The first 9 rows are patterns. Each new row is the sum of 3 different patterns, raised or lowered, with some noise. Before adding, each is slid sideways (what falls off one end comes back at the other) and multiplied by a number that may be negative. Names go in the order of the patterns.
In the rows, zero is written as 128.
Some rows, each with the names of its patterns after it:
[173 135 123 119 120 144 121 129 131 125 124 135  97 108 131 107 109 119
 130 128 119 122 128 112 139 150 173 128 151  99 117 162 152 129 134 105
 128]	(1)
[131 129 117 145 141 125 137 129 126 132 124 136 150  98 132 134 137 124
 129 145 138 134  92 139 157 133 134 131 122  95 124 127 123 123 136 128
 124]	(6)
[168 105 143 114 127 141 119 123 130 112 136 169 114 143 141 135 125 153
 130 137 134 141 133 150 128 131 137 154 173 132 124 162 110  90 130 107
 125]	(4)
[125 150 159 113 131 173 135 122 120 109 152 110 162 137 114 138 134 125
 145 102 133 127  99 141 125 122 142 137 101 120 126 119  95 104 128 135
 129]	(3)
[127 104 124  98 124 122 111 145 122 123 143 118 147 114 131 137 134 173
 128 128 125 133 115 110 127 126 133 169 113  89 144  98 104 148 129 108
 132]	(8)
[133 127 130 130 127 139 109 166 143 133 127 113 126 127 163 125 162 139
 139 127 147 125 126 132 139 146 122 130 131 131  99 122 158  83 173 128
 118]	(7)
[149 133 109 114 138 128 111 126 128 137 134 142 124 129 123 128 125  88
 148 122 113 124 129 116 137 139  89 136  90 121 137 123 124 107 126 159
 128]	(5)
[148 133 164 133 104 115 130 141 124  87 117 130 125 145 134 122 117 137
 114 109 136 127  99 142 170 126 121 126 126 161 141 109 139 114  83 130
 128]	(2)
[119 147 128 117 133 129 136 124 130 172 140 107 111 133 133 128 127 104
 109 113 121 157 137 108 124 128 129 151 131 143 121 104 126 120 122 113
 118]	(0)

New rows, each followed by the names of its patterns:
[137 144 183 143 103 134 104 113 171 109 109 140  99 113 145 140 149 118
 141 139 120 142 145 121 156 122 143 131 145 189 129 142 138 136 119 123
 165]	(6) (3) (8)
[159 122 114 156 122 119 137 132 117  67  99 172 115 158 168 165 192 119
  99 198 170 142 112 112 172 128 176 198 129 119 163 129 138 114 156 115
 117]	(6) (4) (3)
[105 120  90  84 128  93 128  82  87 128  91 107 111 118 107 138 134  75
 125 148 125 116  87  94 140  69 119  98  84  61 104 140 120 103  51 110
  34]	(3) (7) (5)
[114 132  99 120 154  83 161 148 109 117 147 137 114 121 129 129 110 174
 116 156 135 113 139 111 144  84 136 153 152 123 143 149  43 134  92 103
 139]	(6) (8) (5)
[115  75 118 114 145 117  98 127 121  98 123 127 179  96 142 146 108  73
 117 104 105 113 120 115 102 128 134  94 119 137  99 103 128  84  75 126
 139]	(1) (6) (2)
[131 185 162 122 167 152 115 143 148 189 145 133 144 110  79  95 114 127
 145 114 128 133 116 138 130 109 135 108 112 200 114 124 182 161 129 157
 120]	(4) (3) (2)
[142 104 153 163 143 134 129 129 152 123 127 157 148 117 144 189 165 131
 139 128 154 140 170 209 131 169 121 132 185 154 162 125 108 130 183 154
 150]	(1) (3) (5)
[112 103  63 122 105  95  71  34 100 102 113 116 137 154  96 117 151  92
 100 127  83 142 109 116 118 109  84 105 133 137  97 113 108  94 124 123
 113]	(3) (8) (0)
[152 138  97  99  92 109 125 124  87 115 158  82  95 161 101  76 135 129
 104  91  48 115 134  93 138 135 106 116  91 140  70 118 151 141 153 110
 102]	(8) (2) (0)
[164 107 114 153 120 126 118 170 154 192 140  71 164 164 159 173 166 145
 145 162 172 120 112 171 146 144 167 139 122 146 135 139  97 162 128 134
 127]	(6) (4) (5)
[106 105 111 110 144 105  82 131 130 147 118 124 171 101 110  92 125 129
 132 149  96 105 104 111 153 131  97 121 128 150 138  92 155 106  59 135
 121]	(6) (8) (0)
[127  96 139 159 125 122 124  83 149 134  97 109 118 102 109 137 132 108
  98 108 103  87  93 128  95 108 111 111 127 129 113 139  99 109 114  89
 137]	(4) (8) (5)
[137 174 136 103 130 161 122 162 196 155 138 106 166 107 106 199 110 137
 157 144 175 157 143 156 117 155 151 153 111 146 180 143 149 139 114  55
 126]	(7) (2) (0)
[130 101 129  98 117 148 172 101 142 114 120 179 129 149 107 141 154 133
 175  99 117 161 142 133 160 129 144 129 143  79 134 144 126 150 162 159
 110]	(1) (3) (7)
[ 92 114 152  95  86 114 149  94  78  84 114 121 129 141 153 144 109 123
 163 153 115  98 119 134  55 130 109  86 149 102 115 122  80 107 130  80
 120]	(6) (4) (3)
[112 136 159 166 138 138 111 143 118 139 116 143 152 130 146 154 109 114
 158 160 129 181  44 151 182 143 148 174 111 136 163 146  90 154 157 167
 124]	(1) (7) (2)
[156 123 136 188 120 183 140 149 152 121 143 123 140 153 186 123 155 158
 163 133 161 149 145 169 174 191 170 167 100 140 221 174 181 142 149 132
 147]	(1) (4) (7)
[126 137 153 156 126  91 116 169 180 116 133 117 152 129 153 140 121 151
 164 161 151 142 157 136 110 168 138 139 164 144 103 115 136 111 141 148
 145]	(1) (4) (3)
[113 134 151 169 166 121 142 136 125 121  95 131 106 120 142 136 126 147
 156 127 125 175 131  89 130 136 124 142 160 142  96 121 140 188 148 113
 127]	(5) (2) (0)
[135 128 111 159 113  79  80 143 161 117 136 112 124  86 151 158 121 145
  98 149 126 127 171 118 114 108 119 161 101 135 120 109 118  90 130 120
 136]	(8) (5) (2)
[ 92 119 141 136 104 137 168 102 109 147 136 148 160 123 143 113  82 125
 144 158 140 159 114  63 114 107 166 151  36 101 130 130 157 135  96 117
 146]	(1) (6) (2)
[136 134 123  90 123 119  87 117 159 168 166 128  90 167 163 157 141 166
 142 114 121 166 127 109 161  92 104 137 122 103 145 111 124 124 107 126
 150]	(4) (2) (0)
[152 147 103 131 116  95 141 113 130 122 120 159 145 101 144 127 138 131
 120 158 166 118 142 111 183 160 136 131 124 105 112  97 153 100  90 124
 137]	(6) (3) (7)
[159 113 166 168 164 206 145 210 117 167 189 148 153 173 168 170 170 163
 218 159 169 196 159 176 197 151 163 161 195 203 177 159 152 173 153 133
 175]	(6) (3) (5)
[139 146 119 178 133 112 190  80 153 159 120 201 196 149 180 138 134 146
 132 158 166 169 159 160 142 164  90 108 159 144 127 131 150 137 135 140
 188]	(4) (7) (2)
[117 136  83 115 132 162 140 155 164 138 114 142 181 143 135 116 158 153
 104 227 104 141 164 149 145 159 105 148 137 136 113 117 140 149 128 121
 153]	(3) (7) (0)
[147 146 136 150 163 105 107 121  90 124 157 140 124 117 126 169 156  67
 159 105  86  97 143 113  95 122 128 108 193  99 108  87 101 132 110 118
 112]	(3) (7) (2)
[158 166 133 122 128 147 103 136 132 146 138 141 138 102 150 148 140 190
 156 145 135 143 135 176 109 149 150 115 176 132 139 159 137 188 152 133
  98]	(1) (6) (5)
[157 117 102 115 145  99  98 116 182 131 128  99  82 134  83 108 152 124
  72 120 115 105 135  75 131  98  81 133 106 103 133  99 150 109 115 130
 144]	(6) (3) (8)
[115 135 107  51 148 146 152 145  84  71 163 125 125 136  73  61 133 130
 149 105 159 116 104 119 129 115 120 106 116 126 154 175 127 137 128 113
 131]	(1) (4) (2)
[122 144 187 128 183 149 143 184 164 151 189 122 145 164 142 166 161 163
 201 174 134 122 122 155 131 136 133 122 135 161 189 201 163 150 196 148
 169]	(3) (2) (0)
[131  91 103 131 141 145  96 145 134 147 102 115 164 109 137 133 111  92
 122  82 130 139  93 183 111 122 133 101 130 154 127 140 116 177 156 124
 123]	(6) (3) (7)
[154 102 125 138 143 110 131 159 123 148 184  97 134 142 115 143 144 133
 120 134 109 151 115 131 126 125 149 109 143 149 140 112  88 139 157 142
 110]	(8) (7) (0)
[152 139 159 181 146 189 188 137 151 113 149 152 139 138 114 138 129 126
 174 114 133 141 145 129 145 160 170 115 141 156 151 192 129 125 177 146
 165]	(4) (8) (0)
[126 159 138 137 175 145 167 114 201 171 113 169 129 114 143 177 124 162
 158 143 144 135 152 152 128 191 163 162 175 146 175 160 182 167 172 190
 143]	(6) (4) (8)
[ 65  42  55 140  86  70  95 108  77  91 133  66  86  50  72  90  50 114
  61  59 113  91  97  98  51  80  82  68  99 116  84 121  74  65 105 105
  82]	(1) (3) (5)
[107 149  75  61  92  79  59  79 151 129 101  88  99  81 107 105 147  96
 104  74  88  68  99 119  83 105  81  91 116 140  77  96  69  92  97  87
  65]	(6) (4) (2)
[137 116 107 125 112  95 114  59 131 107 111 146 104 112 147 109 145  86
 143 130 125 160 112 118 119 174  93 130 133 126 123 175  99  74 161  93
 136]	(8) (7) (5)
[ 89 187 130 121 119 162 133 115 127 135 128 111 132  95 103 108  80 121
  73 153 122 108 115 126 102 109 168 165 101 168 115 110 132 119 112 160
 123]	(1) (6) (7)
[137 107 140 174  67 120 161 129 160 146  95 122 179 118 172 129 126 133
 125 162 132  57 151 151 137 167 157 128 129 167 161 151 128 113 102 130
  88]	(1) (5) (0)
[148 160 111 111 117 138 144 134  97 124 152 130 139 145 149 123 119 149
 147 129 174 129 104 160 138 161 161 118 137 145 134 161 140 141 162 135
 125]	(1) (5) (2)
[209 134 199 138 133 185 172 117 153 161 184 171 184 163 155 176 178 162
 169 154 139 198 173 142 140 152 135 129 161 191 168 152 161 173 156 151
 150]	(1) (7) (0)
[160 177 151 132  98 131 188 170 153 166 145 133 202 216 142 124 150 126
 129 122 159 139 153 137 125 110 157 102 118 127 121 141 130 157 139 139
 136]	(1) (4) (3)
